There are 5 ways to turn a row about zero (a turn may also mirror it). The second row of each pair is the first, turned, with some noise.
Some pairs, each with its turn after it:
[-1.65 -1.15  2.53 -0.74]
[-0.26 -2.37  1.61  1.54] | z593

[ 5.08 -0.33 -1.71 -1.31]
[4.31 0.27 2.55 2.28] | z469

[ 1.07  0.88 -0.08 -2.60]
[ 2.34 -0.36  0.64 -1.72] | z593

[ 1.23  3.35 -1.13  0.62]
[-2.25 -1.67 -0.47  2.68] | z743

[ 3.35  4.16  1.59 -0.11]
[ 2.15  0.24  4.15 -2.85] | z469

[-0.15  1.27 -4.70  6.64]
[ 0.33 -1.74  3.84  6.93] | z476

[-6.64  1.36  4.31  1.52]
[-6.62  0.05 -1.76 -4.44] | z469

[ 0.94  0.04 -1.94 -0.48]
[-0.05  1.49  0.03 -1.51] | z593

[ 0.83  6.64 -1.29  1.97]
[ 1.37  0.37 -6.75 -1.09] | z593

[ 1.02 -3.67 -2.72 -0.89]
[ 1.28  4.54 -0.10  0.36] | z743

[ 0.68 -1.25 -0.53 -0.74]
[-0.19 -0.46  1.46  0.48] | z144

[ 2.04  2.87 -0.92  2.29]
[-3.07 -0.72  0.68  3.00] | z476

[ 0.52 -4.98  3.91  0.58]
[-0.32  0.04  4.49  4.35] | z593

[-0.98 -1.99  0.48  0.10]
[-1.18  1.25  1.05  0.63] | z144

[-0.48  0.31 -0.30 -0.73]
[-0.17 -0.66 -0.28  0.56] | z144

[-0.88 -2.24  1.10  0.27]
[-1.81  1.34  1.31  0.12] | z144

[ 5.21 -0.82  1.13 -3.03]
[ 0.45  1.56 -6.14  0.21] | z743

[-2.32 -0.56 -2.10  1.28]
[ 0.54  2.06 -0.60  2.62] | z144

[-0.02 -4.26  0.68  2.72]
[ 3.40  2.91 -0.70  2.10] | z476

[3.36 2.07 0.29 1.70]
[-3.51 -0.43 -2.31  0.86] | z743

[-0.36  1.14  1.66  0.43]
[-1.01  0.04  1.11 -1.48] | z469

[-1.92  4.79  1.52  2.53]
[-2.55 -4.93  2.02  0.60] | z743

[ 0.83 -3.30  1.43 -2.33]
[ 2.05  1.27 -3.19 -1.85] | z476

[-2.55  1.34 -6.24 -3.15]
[ 1.57 -7.10  1.28 -1.34] | z476

[-3.71 -0.64 -1.41 -0.19]
[-1.28  0.37 -3.83 -0.61] | z469

New pairs. What belongs after each?
[-2.33 -4.41  3.00  1.33]
[-5.21 -1.04 -0.69  2.55] | z469

[-0.61 -0.15  2.12  0.65]
[-1.91 -0.37  0.72 -0.24] | z469

[ 0.34 -3.32  1.11 -0.01]
[-1.50  1.26  2.98 -0.36] | z144

[ 0.04 -2.63  4.02 -1.06]
[-3.89  0.42  2.16 -1.99] | z144

[ 1.79  2.18  0.05 -0.12]
[-1.23 -1.16 -1.70  1.60] | z743

[ 2.39  0.37 -0.65  0.71]
[ 1.92 -1.10  1.27  0.35] | z469

[-1.98  1.02 -3.17 -0.08]
[ 0.77 -3.16  2.15  0.32] | z476

[ 0.54 -4.25  0.75  1.64]
[-0.25  3.16  0.10 -3.54] | z743

[ 2.07 -0.47 -2.97 -3.78]
[ 2.08  2.47 -2.27  3.44] | z743

[-0.09  2.58 -1.15  3.33]
[-3.55 -1.04  1.73  1.05] | z743

[ 1.70  0.88  1.09 -1.14]
[ 0.06 -1.76  0.08 -1.51] | z144

[-2.99  0.93  1.32  3.09]
[-1.36 -2.11  3.30 -1.74] | z743

[ 1.85  1.95 -0.23  0.90]
[ 2.11 -0.62 -0.93 -1.34] | z144

[-1.29 -1.78 -1.56 -1.24]
[ 0.09  1.28 -2.35  1.60] | z469

[ 3.25  2.22  0.24 -0.77]
[ 3.31  1.29 -1.30 -0.51] | z593

[-1.42  0.21 -5.37 -1.49]
[ 1.79 -5.48  0.69  0.19] | z476

[1.74 0.17 0.31 3.40]
[-0.91  1.51  0.26  3.35] | z476

[ 1.77 -0.79  3.10 -2.83]
[ 1.91 -0.78 -3.74 -1.61] | z743

[ 2.14  0.33 -0.65 -0.64]
[1.81 0.29 1.18 0.56] | z469

[-1.31 -0.03  0.57 -1.83]
[-1.94 -0.90 -0.17  0.75] | z144

[-1.10 -0.68  0.49 -0.90]
[-1.13  1.28 -0.74  0.10] | z469

[-0.45  2.71  0.00  4.28]
[ 0.07 -3.72  0.13 -3.45] | z469

[ 0.04 -3.70 -1.41  0.50]
[ 3.50 -0.04 -1.00  1.12] | z476

[ 0.24  0.53  0.69 -0.18]
[-0.49  0.42 -0.17 -0.16] | z476

[1.74 2.74 2.89 0.04]
[ 0.06 -1.38 -1.90 -3.65] | z144

[-1.34 -1.62  0.33 -2.11]
[ 1.86 -0.15 -0.40 -2.29] | z476

[ 1.52  0.03 -1.39  0.84]
[-0.44 -0.91 -0.71  1.94] | z476

[-0.33 -2.17  4.79  0.17]
[ 0.51  4.82 -0.80 -1.82] | z476

[-0.71  2.08 -1.50 -5.04]
[ 3.82 -1.25 -1.13  3.64] | z743

[ 0.38 -0.02  1.39 -0.90]
[-0.50  0.72 -0.82 -1.25] | z476

[ 0.68 -2.70 -3.54 -0.01]
[0.29 4.38 0.63 1.38] | z743

[ 0.62 -0.21 -1.35  5.24]
[0.36 0.88 1.55 4.94] | z476

[-6.03 -1.37  2.25 -0.68]
[ 4.04 -2.07  4.12 -2.97] | z743

[-1.91  0.77 -1.24 -1.19]
[-0.59 -0.71 -1.17  2.14] | z144

[2.02 0.32 0.47 2.27]
[ 0.68 -2.43  1.76 -0.04] | z469

[-3.43 -0.75 -5.15  0.82]
[-5.18  0.50 -0.60 -3.74] | z593

[0.61 1.15 3.45 2.35]
[ 1.03 -0.55 -1.87  3.91] | z593

[0.26 0.96 0.72 1.40]
[-0.25 -1.20  0.76 -1.18] | z469

[-0.30  1.33 -1.04  1.51]
[-1.64 -0.24  1.14  0.92] | z743

[-2.96 -4.79 -0.74 -0.68]
[-2.62  0.48 -3.47  3.46] | z469

[ 6.63 -1.51 -6.08  3.48]
[ 8.54  0.44  4.32 -0.08] | z144

[ 0.20  2.11  5.15 -0.27]
[-3.46  3.79  0.45 -2.51] | z476

[ 2.35 -3.39  1.03  2.66]
[ 1.06  2.71  3.65 -2.33] | z144

[-1.52 -2.02 -0.20  1.54]
[-1.48 -1.64 -1.81  0.95] | z469

[ 1.49 -0.80 -1.74 -4.81]
[ 2.64  4.13 -0.25  2.41] | z469

[ 0.43 -0.57 -1.75 -2.84]
[ 0.69  0.20  1.40 -2.80] | z593

[-2.35  4.13  3.25  0.05]
[-2.50 -0.56 -4.68 -1.82] | z144

[ 0.56 -0.13  1.74  1.13]
[-0.95 -0.60 -0.61 -1.72] | z743

[ 1.50 -0.02  0.04 -0.89]
[-0.63 -0.34 -1.71 -0.11] | z476

[ 2.99 -4.34  2.48 -1.37]
[ 1.25  2.82 -3.67 -3.46] | z743

[-0.34  1.53  0.90  0.60]
[-0.75 -1.72  0.10 -0.05] | z743

[-1.77 -0.94  2.21 -0.34]
[ 0.93  2.09  0.68 -1.90] | z476

[-0.77 -2.09  0.39 -0.60]
[-1.53  0.59  1.45  0.62] | z144

[ 0.24 -1.42  3.77  2.86]
[-1.60  3.39  0.84 -3.55] | z144

[ 0.67 -2.04  0.93  0.29]
[ 1.11  1.43 -1.33  0.38] | z476

[-0.82 -0.49  2.93  4.42]
[-0.55  4.53 -1.12 -2.79] | z144

